The rows come from 4 hidden closed curves, with some noise, and rows from the same curve form a group. Each curve winds through 8 dimensions. The rows are also pushed far along 5 directions, which tell nothing about the answers.
In the rows, 128 means zero.
Known rows, each followed by its group:
[111 120 143 110 125 180 139 132 147 126 171 123 152  95 131 108 139 148
 132 122 112 129 127 143 148 138  64]  q_998
[141 143 114 115 125 131 138 135 148 109 108 130 117 152 164  92 136 142
 124 126 158  85 157 132 100  90 165]  q_377
[124  88 159 119 111 185 124 124 120 156 156 163 130 146 160 130 141 104
 126 184 131 156 130 144 143 105  99]  q_234
[132 126  98 123 147 110 132 160 128 111 146 117 107 111 170 105 112 152
 120 111 129  69 109  93 143 119 119]  q_234
[145 134 126 140 117 110 139 115 141 118 143 117 164 136 112 120 128 104
 176 140 163 152 143 141 112 124 152]  q_558
[117 136 117 169 146  76  80 148 123 118  91 137 110 140 139 127 112 103
 132 141 142 125 117 138 130 121 187]  q_234
[155 121  84 105 154 131 137 118 141 100  91 151  93 124 138 111 138 180
 107 128 140 115 130 111 124 117 137]  q_377
[116 141 115 140 149 113 134 134 116 122  85 121 104 123 128 129 116 144
 127 115 112 120 119 125 132 141 166]  q_377
[140 162 149 137  98 133 143  87 110 136 169 104 179  68  61 151 104 124
 145 110 103 155  94 125 142 172  67]  q_998
[149 116 125 125 115 137 135 117 105 160 120 143 119 133 121 164 112 114
 135 153 117 150 100  94 124 120 133]  q_234
[ 95 107 158 125 107 151 117 141 141 147 134 153 133 141 148 108 140 101
 146 161 130 135 124 125 115  96 134]  q_377
[142 125 131 152 138 122 128 111 117 165 106 152 134 109  76 159 102 127
 151 167 109 221 104 124 184 170  89]  q_377
[140 129 120  93 154 142 131 160 131 121 143 148  66 129 179 102 136 171
  47 111 130  62 149 102 148 107  85]  q_377
[ 75 137 119  86  93 143 115 148 132 105 168  90 142 143 153 144 134 103
 110  85 101  78  99 168  89 112 139]  q_234
[ 94 141 105 100 126 128 140 167 170  87 163 105 157  74 115  86 121 170
 138  95 105  97  76 114 143 131  53]  q_234
[117 125 133 117 107 139 116 114 153 109 151 117 157 138 123 125 152 107
 144 118 134 143 143 163 100 117 141]  q_998
[ 64 139 128 111 124 107 130 142 157 105 144 111 147 128 115  99 151 131
 131  90 113 125 131 163 117 140 110]  q_377
[135 151 112 166 126  87  98 129 151  94 122 139 162 138 129 114 110 106
 161 166 162 162 122 164 142 131 144]  q_558
[123  83 138 137 143 129  94 154 133 135 135 188  96 139 198  97 134 116
 123 189 148 116 123  93 138  82 127]  q_998
[120  99 159 128  97 152 109 111 124 142 168 139 159 134 113 141 137  82
 140 155 138 163 118 141 112 125 110]  q_234
[ 94 146 140  77  87 153 141 118 103 146 154  93 148 153 103 161 142  99
 109  75 108  95 127 174  71 121 149]  q_558
[136 145 137 108 124 119 166 121  96 164 143 126 140 104  93 143 109 147
 119 104 101 116 104  92 144 152  65]  q_998
[105 151 139  91 109 185 193 139 121 150 118  97 118 127 116 139 114 144
 129 115  89 131 140 135 124 140 124]  q_558
[145  93 128 139 123 140 123 117 111 144 129 145 124 124 121 162 116 112
 143 173 120 180 103  91 142 139 115]  q_558
[160 170  96 147 129  84 145  91 134  93  81 110 130 134  95 154 109 127
 146 130 141 167 148 132 119 154 187]  q_998
[ 51  81 181 135  99 192 103 143 120 145 224 125 187  98 137 121 130  79
 163 156 103 150  91 192 156 146  58]  q_234
[118 141 115 136 140 101 133 124 129 107 118 111 115 114 108 125 124 136
 124  98 126 122 132 135 128 151 149]  q_558
[162 143 125 136 129 114 167  80 105 151 110 137 145  90  49 147 115 155
 148 129 118 177 113 102 151 173  92]  q_377
[ 86 125 161 160 111  94  95 137 135 123 173 112 158 128 120 114 127  78
 152 121 138 127 124 146 115 131 134]  q_234
[ 92 156 134 125 124  97 147 165 150 134 128 105 162 122 100  99 121 134
 159  97 119 115 118 122 120 134 116]  q_234
[ 92 119 132  63 138 194 136 173 134 125 179 137 117  88 157  98 133 186
  57 108  89  61  97 136 164 126   6]  q_234
[141 108 122 142 152  96 115 122 110 149 114 143 101 129 106 151 123 127
 118 129 128 158 120 104 151 151 130]  q_377
[120 178 130 138 101 124 164 102 125 115 160  79 183  73  61 141  95 124
 164  96 108 149  96 151 141 180  97]  q_377
[140 160 111 102 148 126 171 129 128 129 119 103 144 113  91 118 124 176
 127  82 116 124 146 139 142 154  92]  q_998
[127 111 123 149 135 107  74 135 122 121 153 145 166 107 123 118 115 109
 151 148 143 127  78 144 147 121 102]  q_234
[ 88 158 154  94  97 151 165 125 117 148 132 103 123 152 119 154 135 115
 100  92  88 121 152 144  97 136 136]  q_998
[ 71 118 137 118 138 142 110 194 153 121 179 130 154 100 168  60 127 141
 139 118 121  65  94 151 157 106  59]  q_377
[103 123 143 163 136 107 134 105 130 141 124 137 147 103  68 141 129 122
 166 147 108 226 115 151 171 189  97]  q_377
[141 138  90  81 134 132 114 155 127 125  78 109 103 205 152 156 134 117
  94 104 142  87 156 163  67  85 217]  q_234
[133 158 115 151 126  99 157 109  91 147 109 110 148  86  68 167  76 132
 161 127  95 167  79 105 155 187 114]  q_998
[104 102 160 100 128 207 132 128  90 150 186 145 130 102 157 121 135 149
  89 134 104  87 115 165 162 138  49]  q_377
[113 160 144 123 104 122 157 120 101 154 159  85 189 131  88 145 110  91
 171  98 117 130 129 171 116 154 124]  q_998
[125 135 149 102 124 165 176 127  85 172 164 107 148 127 116 147 113 128
 130 110 103 122 137 147 147 158  87]  q_998
[132 168 108  58 103 135 176 132 144 135 119  89 124 193 113 159 143 128
  95  70 119 117 178 159  74 112 163]  q_377
[129  96 167 160 129 172  96 143 100 157 153 156 123 111 151 133 105 101
 130 192 129 141 108 127 167 130  99]  q_234
[109 138  88 114 135  97 113 139 154  84  99 123 117 141 131 124 134 140
 117 111 126 120 114 139 104 118 160]  q_558
[109 160 132  74 105 143 178 121 117 151 132 121 140 134  98 151 126 141
 106 100  87 130 121 136 117 146  86]  q_998
[113  97 143 110 130 150 118 166 141 150 124 159  91 159 182 108 145 127
 106 152 133 102 140  94 119  75 136]  q_377
[153 134 104 107 136 129  96 147 132 105 139 117 134 145 171 116 131 129
 107 104 155  55 134 144 100  84 160]  q_998
[ 58  87 136 149 144  92   9 198 187  66 200 184 127 114 233  34 161 111
  94 147 164  41  89 155 148  61  78]  q_377
[144 106 143 130 165 139 111 160 108 150 166 158 125 118 177  86 129 146
 113 133 151  66 138 114 162 107  72]  q_998
[ 81  89 164 135  98 183 101  98 115 136 168 155 150 124 121 156 145  83
 133 179 110 192 108 190 139 147 100]  q_558
[ 53  96 205  91  99 192 132 161 113 184 209 138 151 144 159 106 158 102
 104 124  98  96 140 162 130 111  41]  q_558
[145 138 103 169 165  74 101 149 140 110 102 154 135 119 150  83 106 136
 160 157 164 117 116 122 155 117 144]  q_998
[144 115 109 111 105 110 107 115 148 109 110 141 115 194 145 152 155  87
 116 150 153 154 152 121  69  88 196]  q_558
[134 129 105  61 112 147 145 152 154 110 144 121 110 153 158 121 152 154
  78 106 120  90 136  98  93  95 107]  q_558
[108 124 128 161 125  98 130 102 126 141  91 128 155 116  58 151 121 109
 194 137 115 209 100 140 124 162 161]  q_558
[119 103 144 152 112 109 121  93 111 151 114 124 132 157  84 168 144  70
 169 133 140 191 135 133  83 139 201]  q_558
[148 128 125 110 148 106 130 147 112 143 149 157 115 113 150 102 119 158
  91 119 133  72 110  76 145 111  72]  q_998
[ 90  97 174 145  88 172  66 141 123 138 137 157 113 174 189 140 129  50
 111 197 137 134 126 162 103  77 183]  q_234
[ 82 115 138 118 124 154 136 120 122 127 141 128 135 108 105 153 135 129
 120 130  86 165 101 156 148 167  86]  q_558
[101  92 131 147 142 118  87 147 132 120 125 141 102 130 145 132 131 106
 131 151 125 139 111 116 128 126 152]  q_234
[124 163 131 116 118 150 176 119 122 128 130  99 153 118  91 151 104 143
 133 124 101 166 134 162 155 179  89]  q_558
[ 46 131 163 126  82 124  98 122 132 110 185  98 172 144 126 126 148  59
 137 102 123 118 128 208  87 128 149]  q_558

New rows. What belongs after each?
[142 146 135 142 112 113 115 116 129 126 143 140 143  91 102 124 114 127
 131 133 128 132  94 114 144 132  95]  q_377
[ 89  93 168 153 148 128 106 159 134 149 170 168 148  84 121  74 132 139
 138 158 127 144  97 118 186 141  26]  q_234
[107  92 142 126 135 140 133  96 107 126 151 134 124 112 115 133 150 128
 130 121 120 139 126 130 125 150 111]  q_377
[148 114 139 110 129 154 152 131 110 148 129 139  98 184 159 151 134 122
  94 155 131 149 183 120 132 128 121]  q_558
[152 117 141 159 141 122 111 116 125 136 141 125 152  94 106 119 123 124
 158 129 139 147 124 105 141 137 118]  q_998
[128 125 145 114 126 175 147 118 105 141 151 136 131 110 138 116 130 144
 116 136 123 101 131 149 142 135  90]  q_377
[ 79 125 157 139 130 149 126 133 107 141 129 131 125 112 133 132 123 123
 120 133  99 118 110 156 148 147 116]  q_377
[152 142 128 101 118 144 114 128 129 119 152 130 122 126 149 122 135 134
  86 111 139  71 130 115 110  93 116]  q_998
[ 99 116 168 160  86 149  83 128 116 132 164 119 168 138 129 148 115  45
 163 167 139 153 117 177 111 116 165]  q_234
[146 113 135 143 119 113 112  92 115 122 126 150 112 128 125 137 141 110
 122 145 149 134 130 110 108 117 160]  q_377
[175 125  95 124 132 110 119 119 151 105 112 144 110 151 129 132 132 133
 125 149 157 157 144 120 123 111 154]  q_377
[112  89 126 132 183 131 125 157 119 138 131 148  93 113 137 106 135 162
 111 133 124 129 139 116 172 152  83]  q_234
[139 128 122 102 110 137 132 136 147 114 145 142 133 134 141 115 134 136
 115 144 133 122 122 106 119 104  92]  q_558
[159 113 113 159 129  84  97 114 154 102 131 172 145 109 124 111 124 126
 149 181 162 170 101  89 144 120  94]  q_558
[129  86 151 103 124 189 133 107 102 172 107 146  79 152 137 185 153 123
  94 144  94 166 159 117 113 128 149]  q_998
[149 165  97  98 107 105 136 137 164  98 106 122 141 152 127 115 125 138
 125 116 140 111 129 106  89  92 145]  q_558
[127  95 111 134 167  95  96 151 137 116 140 150 118 121 132  96 141 144
 123 129 156 119 124 119 142 129 102]  q_234
[154 112 128 132 146 156 137 143 110 175  64 153  73 183 158 155 118 121
 113 173 132 155 162 112 134 104 191]  q_377
[180 138  95 128 153  93 131 123 145 114 110 145 110 137 117 124 128 150
 118 134 160 149 148 116 144 130 119]  q_377
[101 149 134 201 123  62  96  98 151  66 137 135 166  69 100  78 122 110
 181 139 158 146  99 142 137 155 131]  q_377
[120 140 148 127  96 125 136  87 112 134 139 119 143 118  86 158 132 106
 136 116 118 148 117 131 100 144 136]  q_377
[131 116 147 146 121 174  97 109 112 146 117 137 140 136 135 159 128 103
 132 161 123 166 134 173 131 126 158]  q_998
[ 59 117 175 122  87 135 111 117 114 164 122 129 147 181 120 150 162  63
 137 121 112 141 141 177  68 113 189]  q_377
[118 128 108 121 152  92 131 143 149 115 114 138 122 106  91 105 132 168
 127 111 122 144 118  97 142 146  87]  q_234
[140 148 140 133 122 120 120 140 135 136 120 136 137 147 116 111 123 113
 125 141 150 129 147 138 121 113 131]  q_234
[141 138 123  81 120 164 182 131  99 178 137  90 136 139  82 181 113 137
 120  93  92 153 132 142 140 161  97]  q_377
[140  93 138 142 157 159  99 133  97 145 133 161 110 125 145 142 121 130
 109 179 134 153 125 151 171 140 101]  q_234
[124  90 125 129 139 151 116 137 122 135 110 139  91 160 164 147 140 115
 126 153 132 144 141 124 115 108 182]  q_377
[108 137 138 121 119 137 129 141 132 148 150 132 157 104  93 134 111 127
 139 135  97 165  88 142 168 151  56]  q_377
[132 122 131 120 169 154 149 150 123 142 147 148 125  92 144  88 123 183
 112 129 120 111 131 124 189 145  37]  q_998
[118  89 140 118 123 180 120 109 123 136 114 164 107 155 160 139 148 119
 125 175 131 152 138 152 115 105 150]  q_377
[117 132 119 129 105  90 114  93 138  97 118 116 140 157 113 133 154  93
 138  99 150 113 135 141  51 103 210]  q_377
[138 131 125  93 145 146 169 125 107 152 109 157  87 129 127 137 129 173
  80 134 104 131 137  96 155 140  77]  q_998
[105 116 150 127 140 163 136 134 111 138 143 135  99 111 142 123 127 136
 107 133 113 116 131 139 151 144 111]  q_558
[106 111 129 142 126  79  74 132 163 105 114 153 134 161 123 110 153  94
 139 143 156 152 128 142  94 102 168]  q_234
[ 74  99 158 106 136 197 138 156 104 144 161 132  98  99 168 125 132 150
  93 127  78  95 112 139 162 144  69]  q_377
[120 132 105  98 129 111 122 159 157  80 177 147 127 117 190  74 124 149
 116 128 147  58 104  94 125  86  88]  q_998
[114 173 105 108 115 122 197  98 139 108 113  82 167  70  36 137 111 176
 169  78  84 167  96 134 132 189  93]  q_377
[182 117  87 113 143  99 114 138 160  97 102 164 100 147 162 109 135 151
 107 154 164 115 132  67 121  86 132]  q_558
[118 149 134 101 127 164 143 158 144 132 147 113 164 100 133  96 118 156
 132 103 109  87 115 132 139 114  82]  q_998
[100 141 130 117 117 132 146 128 111 120 180 125 166  89 118 129 100 124
 146 137 106 129  78 154 160 165  55]  q_998
[138  91  98 136 161 116  77 167 151  95 120 153 115 151 192  93 130 124
 134 161 172  98 127 126 122  79 167]  q_234
[ 64  96 149 102 118 158 109 168 128 129 172 112 112 135 162 124 145 108
 101 108 104  87 122 139 110 117 117]  q_234
[161 183  91 128 142  58 147 137 129 121  97  84 157 144  93 120 108 131
 158  75 153  92 146 118  96 126 183]  q_998
[105 118 125 102 117 108 103 145 145 117 152 114 154 160 124 118 153 100
 129 102 143 106 135 153  81 103 144]  q_234
[109 136 160 134 117 144 119 131 128 138 159 140 162  89  91 113 116 130
 132 149 117 151  99 153 168 152  49]  q_234
[ 85 148 141 154 122  76 120 128 119 131 165 109 184 104  84 121 120 106
 161  98 117 131  98 163 147 166  87]  q_234
[105 150 136 118 118 111 126 153 153 102 141 119 107 146 151 100 136 124
  96 108 138  91 151 129 109 110 136]  q_234
[128 136 142 160 102 123 126  91 132 112 159 150 160  82 100 135 105 106
 162 181 123 192  90 131 158 157  87]  q_998
[142  74 126 133 163 121  92 146 125 136 136 167 110 135 147 112 148 134
 115 155 158 133 136 116 141 118 104]  q_234
[155  86 167 125 119 205 130 109  81 179 135 172  76 136 174 170 123 107
  91 201 116 147 132  89 147 109 120]  q_998
[142 121 103 114 130 116 111 155 139 107 128 133 120 137 158 128 121 130
 121 145 136 111 110  94 118  98 134]  q_558
[126 125 134 128 117 144 110 119 150 113 141 123 161 134 131 116 145 113
 153 133 142 146 139 162 107 111 146]  q_998
[ 94 108 176 163  90 153  98  89 119 116 149 151 134 138 156 130 142  66
 139 176 139 148 140 174 106 116 172]  q_377
[124  99 128 126 121 128 111 133 129 129 145 133 133 124 129 138 133 112
 135 145 125 139 101  99 120 122 117]  q_558
[109 132 141 177 106  99  79 126 141  91 175 116 182  96 118 112 105  72
 174 147 156 141  96 161 129 134 131]  q_234
[128  98 178 198 123 135  54 126 125 152 155 182 175 105 146 103 112  75
 182 215 159 163  92 150 164 106 109]  q_998
[127  99 152 118 101 159  94 133 135 133 170 153 137 138 152 122 138  93
 121 166 148 123 118 130 110  83 116]  q_234
[ 90 123 133 101 107 116  97 144 125 138 145 115 131 183 144 152 151  81
 105  90 125  94 135 169  77  99 171]  q_377
[ 87 133 142  72  87 159 164 133 123 136 184 107 153 140 136 138 133 101
 135 107 108 106 118 138  94 121 103]  q_998
[136 137 119 128 104 107 143 118 126 139 118 120 136 121 108 153 111 113
 149 125 116 142  94  93 113 128 144]  q_234
[205 133 105 128 158 136 126 104 122 137  45 160  70 147 132 150 128 166
  90 150 141 145 160  82 125 109 176]  q_998
[ 95 132 155  81 127 184 155 146 104 163 134 133  99 152 155 129 142 146
  65 106  97  79 156 154 130 124  94]  q_377
[ 81 136 126 127 114 102 103 151 160 124 130 129 155 157 121 115 138 102
 145 125 125 148 123 177 115 115 143]  q_377
[ 78 157 166 139  94 151 161 114  97 166 147  96 186 110  74 162  97  92
 181 127  80 181 104 178 139 180 108]  q_998
